There are 5 ways to turn a row about zero (a turn may also mirror it). The second row of each pair is the first, turned, with some noise. The first 50 pairs use one turn. New pairs use 3 turns, one after the other, and a turn may come again.
Some pairs, each with its turns in order after it:
-3.48 0.03 -2.09 -2.70 -0.78 0.21 -4.20 -2.53 1.25
-1.93 1.35 -3.53 0.55 2.14 -4.48 -1.39 0.66 -1.77
q_466

0.92 -0.70 -0.69 -0.66 0.40 -1.00 0.14 0.25 1.71
0.81 0.22 -0.08 1.03 -1.26 -1.19 -0.81 -0.93 0.72
q_288

-1.92 0.30 -0.02 -1.24 -1.21 0.51 -0.60 0.06 -2.29
0.82 -0.70 1.43 -0.77 -2.36 0.31 0.45 -1.52 0.81
q_46

-0.64 -1.19 -1.64 1.23 0.91 0.68 2.53 -0.61 -0.96
1.45 2.83 0.43 0.49 -0.36 1.08 1.46 0.48 0.37
q_466

-0.65 0.08 -0.39 0.68 -0.81 1.48 3.76 -0.07 2.23
0.52 0.70 0.18 2.74 -1.74 2.19 1.56 0.94 -1.92
q_466

0.38 -0.14 2.29 1.77 -1.95 1.83 -3.37 0.04 -0.04
-2.37 -0.06 2.64 -0.42 -2.70 1.73 -1.65 0.47 -1.10
q_309

1.75 0.29 0.42 1.77 1.46 -0.20 0.14 0.37 0.53
1.91 -1.40 0.04 0.20 -0.59 0.58 0.59 -0.80 1.36
q_466

-3.95 4.49 -0.15 -1.72 0.26 1.85 -1.46 -1.58 -0.95
4.51 1.19 -1.15 -0.93 1.11 0.08 -0.33 -1.62 4.71
q_383

0.00 0.07 -0.23 -3.57 0.00 -2.75 -1.00 -0.03 -1.44
-0.62 -0.41 0.64 0.03 -1.20 3.04 -0.34 -0.06 3.36
q_46

2.13 0.31 2.38 0.55 0.34 -1.69 1.81 -0.05 0.04
-1.81 2.17 -1.32 -0.91 -1.42 0.68 -0.64 0.58 -1.83
q_383

-0.27 1.03 0.69 -3.74 -0.69 -0.54 2.28 0.29 -0.08
-0.67 -3.64 -1.09 -1.10 -1.08 -1.87 -1.10 0.18 0.13
q_288

0.05 -0.46 4.40 0.62 -0.49 -0.82 -0.43 -0.30 0.66
-2.06 -1.79 0.22 0.64 -2.36 0.40 -1.49 -0.08 2.38
q_466

-2.91 0.13 1.43 1.56 -0.41 0.48 0.00 -1.63 3.35
-1.06 1.23 2.70 0.83 2.63 -1.29 -2.29 -0.76 -1.48
q_288

-1.02 2.52 0.47 0.66 -1.94 -4.79 -1.15 -0.83 -0.78
0.64 0.05 -1.66 1.12 -4.12 2.88 -0.62 1.19 2.34
q_383

3.27 -0.52 2.43 0.13 -1.88 1.16 0.86 -2.46 3.50
0.03 -1.90 -1.37 1.55 -4.76 0.67 -0.82 -2.44 -1.52
q_466

0.64 0.45 -0.60 -2.16 -0.20 -1.07 0.46 2.50 -1.00
-0.86 -0.60 0.36 -1.27 -0.21 2.54 1.58 -1.58 -0.26
q_383

1.78 -0.40 -1.45 -1.13 -1.21 -1.34 -0.41 3.13 -1.19
-1.45 -0.97 -1.26 0.25 2.71 0.05 -2.19 -1.75 -1.72
q_309

-0.10 0.12 0.36 1.98 -0.85 1.87 -0.85 -2.12 0.13
-1.50 1.34 0.55 0.57 2.55 0.23 1.47 -0.22 -0.45
q_288

1.48 0.38 -0.21 -2.18 4.25 -1.67 -0.68 -0.69 0.98
-1.00 2.82 0.23 1.94 2.30 1.60 0.28 0.91 2.88
q_46

3.32 0.61 -3.86 0.54 -1.97 0.80 -0.85 -0.52 -1.18
3.36 0.23 -0.11 -3.23 -0.36 -0.85 0.36 -0.69 -3.18
q_466

1.58 1.09 0.02 -0.68 -2.70 0.71 0.68 -0.28 0.88
-0.84 -1.08 0.63 -2.32 1.26 0.35 -0.63 1.72 -0.38
q_309

0.63 -4.79 -0.53 1.66 -0.12 0.82 -2.63 -4.79 1.45
1.02 2.04 -0.67 5.69 3.77 0.67 0.90 -2.43 -0.55
q_288

2.08 -0.04 0.86 -0.11 1.04 0.70 0.50 0.99 -0.58
0.99 -0.68 1.59 -0.14 0.08 1.04 -0.38 -1.69 0.45
q_466

1.25 -1.58 0.08 -0.04 -0.15 -1.65 1.28 0.34 0.51
-2.59 -0.02 0.22 0.40 -1.11 0.07 0.42 0.21 -1.17
q_383

-3.37 1.22 0.15 -0.46 -0.07 2.07 -0.42 -0.07 1.37
-0.70 -0.92 0.12 -0.32 -1.45 2.13 2.95 -0.14 1.73
q_309

0.93 0.17 -0.05 -1.00 -0.79 -2.30 0.35 0.11 0.25
-0.41 -0.43 -1.01 0.88 -1.32 -0.69 -1.13 0.95 1.22
q_288

0.30 -2.63 -1.21 0.76 1.55 -1.39 -0.48 0.06 0.81
2.26 1.41 -0.68 2.01 -0.65 0.49 -0.92 -1.04 -0.36
q_288

-4.37 -0.36 -2.49 -3.68 -0.63 -1.94 -0.96 -0.03 -4.79
-3.72 4.45 0.88 -3.13 4.22 -1.92 0.44 1.50 -0.39
q_466

0.52 -0.83 1.00 -0.21 3.72 0.57 -3.03 -0.05 -1.41
1.60 3.29 0.70 -0.64 1.69 -0.82 -0.88 -0.98 2.93
q_46

2.62 1.06 2.45 -2.11 0.13 -1.49 0.93 -2.74 0.29
-0.05 1.71 0.76 -0.44 1.47 -1.86 -1.76 3.41 2.18
q_309

0.43 0.32 -0.51 -0.14 -0.10 2.68 0.33 1.54 -4.37
2.24 -1.04 3.79 0.02 -1.07 -2.11 -1.19 -0.21 0.66
q_46

0.89 0.62 -1.85 0.05 -1.16 1.48 -0.12 -1.85 0.47
0.65 -0.27 -1.39 2.26 -1.60 -1.18 -0.29 0.52 -0.43
q_46

1.38 2.00 0.48 -0.12 0.23 -0.81 0.37 0.48 1.49
-0.03 0.28 -0.39 0.16 0.74 1.10 0.80 2.77 -0.36
q_46

-0.44 -2.30 2.93 0.45 1.55 -2.77 -0.15 0.35 -0.44
-3.02 1.67 1.41 -0.40 -0.49 1.56 -1.19 2.83 0.55
q_383

1.16 -1.65 0.32 -0.65 -0.31 2.60 1.33 0.05 0.25
0.82 1.14 0.83 1.24 -1.10 1.49 -1.55 -1.36 -1.37
q_466

0.13 -4.79 -1.96 1.78 1.53 -1.14 0.79 1.58 -2.38
2.10 1.00 -1.89 3.08 -0.10 -0.55 0.03 -1.85 -4.51
q_309

-0.43 0.23 0.26 -0.08 -3.34 -1.49 -0.81 0.43 -1.95
0.33 -2.67 -0.40 -2.27 -2.12 0.50 -0.31 0.00 0.86
q_46

-0.25 1.01 3.00 -0.58 0.74 -1.36 0.70 2.38 -1.57
-2.50 0.51 -2.91 0.90 -0.84 -0.95 -1.47 -0.01 1.26
q_309

0.01 -4.79 1.03 -0.99 2.78 1.47 4.66 0.05 0.55
1.37 4.29 -3.38 1.01 0.80 -0.77 3.54 2.18 -2.68
q_309

0.62 4.66 3.69 -0.65 -1.32 -0.51 -3.73 0.42 -3.09
5.32 -0.09 0.42 -3.59 -1.42 1.38 1.75 2.24 2.86
q_46

-2.73 4.37 1.58 0.33 -0.12 2.25 -2.26 0.17 -0.24
-3.21 -0.75 3.61 -3.00 1.60 1.99 0.19 -0.05 0.43
q_288

-1.57 1.19 1.31 -1.29 2.90 -0.64 0.39 0.68 -2.57
0.23 1.12 -2.96 1.90 -0.89 0.22 -0.70 -0.83 2.63
q_309

3.00 0.80 -0.17 -0.48 1.96 -0.83 2.19 -0.34 0.64
-0.95 1.68 -0.23 -1.88 -2.12 -1.11 1.19 -0.71 -2.01
q_383

0.29 0.38 -3.78 2.02 0.11 -0.73 0.14 0.21 3.13
1.48 -1.51 1.91 -1.84 1.06 -1.75 2.07 -2.73 -1.23
q_309

-0.54 -1.02 -1.42 -1.38 1.53 0.55 -2.27 -3.96 0.39
-1.02 -0.67 -0.54 2.70 1.30 1.92 -0.03 -3.82 -0.30
q_288

-1.14 1.59 1.42 1.45 1.24 0.44 1.26 3.54 -0.49
-0.39 -0.84 -0.48 -3.46 0.59 1.47 -2.99 -0.75 -0.02
q_383

-0.25 -1.27 -0.87 -0.66 -2.65 -0.65 -0.05 1.39 -1.82
-0.61 -1.37 0.33 2.12 0.40 2.61 0.31 -1.41 -0.34
q_383

1.44 0.58 -0.38 0.85 -0.37 -4.79 -0.39 0.02 1.28
-0.81 2.26 -1.21 1.58 -2.25 -0.37 -2.74 1.16 2.17
q_288

0.54 -0.96 -0.37 -0.11 -0.03 -0.44 0.54 -4.79 3.71
-0.69 0.27 -4.80 3.29 0.83 0.65 1.01 -1.04 -0.63
q_46

0.49 1.05 -4.71 0.25 1.00 0.75 -2.02 -0.13 -2.79
4.13 -1.72 3.24 -0.01 -1.22 0.17 1.43 -1.54 -0.50
q_383

New pairs. What belongs after each?
-1.90 -0.30 -3.39 1.25 3.05 0.83 -4.14 -2.61 0.15
-0.72 1.43 -3.28 2.06 0.42 1.00 -4.23 -2.37 2.92
q_466 q_309 q_288

-0.31 -1.60 -0.29 4.00 -3.17 -3.16 0.63 0.53 -1.11
0.94 1.57 2.46 -1.99 3.98 0.53 2.05 2.25 -0.73
q_309 q_383 q_288

-2.13 -0.68 -0.08 -0.85 -2.26 -0.80 -0.07 -2.35 0.00
0.99 -2.83 -1.67 -0.21 -0.98 -2.20 -0.03 -0.14 -0.07
q_288 q_309 q_46

0.96 -1.66 0.28 0.26 -0.09 0.20 0.35 1.47 0.46
1.35 0.99 -0.22 1.11 0.31 -0.43 -0.72 -0.70 -0.94
q_46 q_288 q_46

-1.09 0.26 0.31 1.38 -0.94 -1.91 1.98 1.29 -0.24
0.85 1.57 0.24 1.34 0.78 0.62 -1.86 -0.54 -1.89
q_46 q_288 q_309

-0.42 0.95 1.72 -0.84 -0.54 0.45 -4.79 -0.96 0.59
0.04 -1.99 0.92 -1.80 -1.92 1.84 1.04 -1.17 -3.49
q_309 q_309 q_46

1.17 1.50 -0.71 2.43 -2.58 0.46 -4.29 -0.94 0.52
-1.18 -1.46 1.81 -2.84 -0.29 -0.59 0.31 -1.06 -4.39
q_466 q_288 q_309

0.98 -1.78 -0.87 0.68 -0.08 0.58 2.65 1.08 -0.14
-0.40 -1.43 0.19 1.22 -0.79 -1.03 2.18 0.66 -1.87
q_309 q_288 q_288

0.27 -3.03 0.19 0.58 -0.97 4.79 -0.81 0.68 -0.93
-0.89 1.36 -2.99 -0.82 1.12 1.63 2.03 -3.59 1.64
q_309 q_383 q_288

-0.78 1.42 -0.08 1.13 0.23 -0.92 -0.04 0.27 -0.15
-0.90 0.99 -0.30 0.86 -0.30 0.49 0.85 0.71 -0.48
q_288 q_288 q_309

-1.07 0.29 1.00 2.09 -0.31 0.39 -1.79 -0.69 0.78
-0.40 1.63 -1.33 -0.88 -0.68 -0.02 -0.16 1.84 -1.45
q_46 q_288 q_466

-1.63 -1.67 -1.53 -1.06 -0.18 1.02 1.62 3.73 0.34
-0.92 0.09 0.33 -2.52 1.27 1.69 2.62 0.49 -2.83
q_288 q_383 q_288

-0.47 0.91 -0.43 1.85 2.57 2.66 0.88 -0.39 -1.93
-1.21 -0.13 -2.71 0.94 -0.02 1.86 0.59 -2.71 1.56
q_383 q_466 q_46

-0.90 -1.11 -2.73 -1.12 -0.46 3.26 -1.73 -1.43 -2.33
-0.07 -0.21 3.07 -2.22 0.58 -0.99 1.44 3.44 -1.93
q_383 q_466 q_309

0.10 2.03 1.07 2.65 2.52 -2.63 4.31 1.18 3.52
-0.38 0.33 -1.78 2.41 0.51 6.15 -3.17 0.57 -1.27
q_466 q_383 q_288

1.29 1.28 0.34 0.79 -0.55 1.16 -2.02 0.06 1.90
1.08 0.46 0.29 -1.33 1.58 0.31 0.57 2.40 -0.74
q_466 q_383 q_288

-1.34 -4.79 -2.23 -4.32 3.60 0.74 2.03 1.63 0.52
2.80 2.14 -0.89 1.75 -1.36 1.24 2.41 -5.72 3.51
q_309 q_288 q_383

-2.26 -0.33 -1.92 -0.02 2.96 1.65 2.25 0.00 -0.04
-1.93 -2.35 -1.09 -2.85 0.24 -0.53 1.75 -1.61 0.75
q_383 q_383 q_309

2.16 -0.35 -1.60 1.46 1.90 -1.42 0.44 -2.26 4.79
2.33 -0.12 0.51 2.93 1.62 -2.23 -2.59 0.97 3.52
q_288 q_309 q_288

-0.16 -0.16 -2.96 -4.79 -4.79 -0.12 -2.89 -3.71 1.33
-0.42 3.28 4.67 2.54 -3.71 -0.34 1.63 -2.25 4.05
q_288 q_46 q_383

-1.29 -3.35 -1.10 1.04 0.33 -0.90 -2.34 0.32 -3.29
-2.32 -0.28 1.61 -0.95 0.06 -1.74 -0.09 3.89 -2.30
q_383 q_309 q_466

0.57 1.10 0.89 1.93 -4.79 -1.12 -0.29 -0.07 4.13
2.34 0.03 3.05 -2.18 -1.71 4.72 -0.78 1.47 0.17
q_466 q_288 q_466

0.92 4.07 -0.54 1.00 -0.91 3.02 4.79 0.54 0.16
-1.31 -0.07 -1.34 0.95 -2.51 -4.80 1.81 -2.55 -2.72
q_383 q_288 q_46

0.84 3.22 0.50 0.71 -0.47 0.50 -1.32 -0.28 -0.76
0.61 -0.36 -0.08 -1.41 1.00 -0.12 1.00 2.12 2.21
q_466 q_309 q_466

0.82 -1.38 0.12 0.22 -3.11 -0.75 0.40 0.05 0.70
0.38 0.25 -3.01 -0.63 -1.74 0.42 0.57 -0.32 0.74
q_46 q_46 q_46

1.06 0.33 -1.06 0.09 -3.26 1.40 0.06 -1.45 -0.07
-0.71 -0.33 -1.98 -0.08 -1.02 1.72 -2.65 -0.83 -1.16
q_466 q_46 q_466

0.38 -0.90 0.51 0.64 0.52 -0.19 0.24 -2.01 0.18
1.90 -0.81 -0.62 0.21 0.36 -0.15 -0.76 0.11 0.43
q_466 q_309 q_288

-0.60 -3.17 0.99 0.68 1.45 0.24 -1.30 -2.19 -0.45
2.61 -1.82 -0.19 -0.45 1.56 -2.69 0.15 0.46 -0.14
q_46 q_466 q_309

0.99 0.25 -3.47 -4.00 2.13 0.64 -1.40 -0.33 0.21
-0.67 2.09 1.64 2.30 -3.79 -0.68 -0.06 2.33 -1.75
q_383 q_466 q_466

-1.74 -0.18 -0.15 0.24 4.79 0.18 -0.97 0.07 0.01
2.20 0.35 0.55 -2.35 0.86 -1.94 1.16 0.24 -3.26
q_466 q_466 q_309

-0.22 0.90 -3.30 1.16 -0.08 0.65 1.01 -3.00 -4.69
2.47 -3.11 -0.52 -2.28 -3.38 2.27 -0.90 2.95 -0.18
q_46 q_288 q_383

0.99 2.44 -0.90 2.72 0.30 1.76 0.66 -0.88 -0.29
-0.29 2.77 -0.09 2.09 0.58 1.05 0.58 -1.87 -1.55
q_466 q_46 q_309

2.05 -3.74 -2.73 0.58 -2.10 1.62 1.02 0.22 1.20
-3.26 -0.83 0.78 -3.35 1.64 -0.05 2.44 -0.16 1.98
q_383 q_466 q_309

-2.49 1.14 -1.97 -2.69 0.03 1.93 -0.23 -2.20 -0.57
-2.42 0.06 -0.92 0.72 2.08 -3.18 -0.96 0.25 2.11
q_383 q_309 q_309

-2.33 -4.79 1.14 0.06 -4.79 -2.77 -0.86 0.46 -0.23
-3.39 0.35 1.66 -3.53 -0.29 -1.09 -1.10 -4.98 -2.97
q_383 q_466 q_309

0.47 3.86 0.67 0.53 -3.01 1.17 -0.10 -1.14 0.12
0.27 0.70 1.53 -2.72 -0.39 0.25 1.59 -3.56 -1.16
q_383 q_466 q_466

0.01 -0.77 -1.22 1.20 1.16 -0.11 -0.91 1.60 -0.47
0.36 -0.02 0.76 -2.42 0.20 0.92 -0.14 -0.75 -0.90
q_383 q_383 q_288

-0.98 -4.79 1.54 -0.15 -1.52 4.24 3.05 1.98 -1.44
2.27 4.31 -1.19 1.40 2.99 3.11 -2.33 -2.87 2.02
q_288 q_383 q_383

0.31 -0.99 4.79 0.06 -1.36 1.90 0.92 -4.12 -3.84
2.61 2.61 -0.96 -0.17 -4.53 -3.81 0.38 -1.97 -2.47
q_288 q_309 q_383

-0.83 2.22 -0.73 0.21 -0.15 -2.60 3.04 -0.19 1.34
-1.66 -1.46 2.36 -0.85 -3.02 -0.66 0.35 0.24 1.85
q_383 q_466 q_46

-0.37 3.25 -0.10 -1.88 -1.35 -0.31 -1.38 0.26 0.48
2.06 -1.29 -0.99 1.80 0.37 -2.03 -0.62 1.65 -0.32
q_383 q_383 q_309

0.72 -0.33 0.54 2.05 -0.34 -0.66 0.20 0.02 -0.05
0.49 0.52 -0.17 1.54 0.71 -0.69 1.21 -0.80 -0.08
q_46 q_466 q_466

2.40 -0.05 -2.16 -0.63 3.01 0.65 -1.55 -1.99 -1.83
1.75 -2.22 0.36 1.44 -1.89 -2.72 0.47 0.38 2.92
q_466 q_288 q_383

-0.32 -1.13 -1.07 -0.77 0.10 0.44 -1.73 -1.30 -1.27
-0.69 -0.83 0.27 -0.82 -1.82 1.53 0.74 0.80 1.09
q_383 q_309 q_46

0.53 -3.67 -1.75 1.12 -0.65 2.79 -0.69 0.49 1.07
-0.46 -1.69 0.61 0.80 3.08 1.67 0.50 -2.09 2.66
q_466 q_309 q_288

-2.90 1.00 0.24 1.04 -1.09 0.84 -2.83 -4.39 -0.71
2.28 -2.30 -3.39 -1.09 2.09 1.58 -1.76 2.73 -0.49
q_46 q_466 q_309

2.29 0.26 -0.29 -1.78 0.48 -0.05 -0.17 -0.47 -0.05
1.11 -0.33 0.16 0.94 -2.34 0.05 0.63 -0.94 0.22
q_383 q_309 q_288

-1.97 -0.34 1.67 2.70 1.09 -1.22 -1.96 0.28 0.12
2.45 -1.07 0.71 -0.88 0.89 1.67 -0.22 -1.54 2.57
q_466 q_46 q_383

-3.23 -2.08 -0.53 0.14 -1.27 -0.91 -0.40 3.49 0.14
-1.85 1.97 1.26 2.82 -2.84 -0.37 -0.98 0.83 1.70
q_309 q_46 q_383

0.12 1.89 -0.86 -0.10 3.76 0.48 1.37 0.05 -0.63
-1.22 0.87 -0.16 -0.95 -1.36 -0.73 2.53 1.24 -2.71
q_46 q_466 q_309

-2.84 -0.24 0.44 -0.05 0.04 0.22 1.93 1.01 0.04
-0.67 1.90 1.81 0.12 0.47 2.07 0.95 -0.24 -0.20
q_288 q_309 q_288

0.34 -1.61 1.99 0.00 -1.26 -4.73 -1.62 -4.79 0.37
-3.72 1.92 3.40 -3.81 2.62 2.41 -0.83 0.28 -0.67
q_383 q_46 q_466

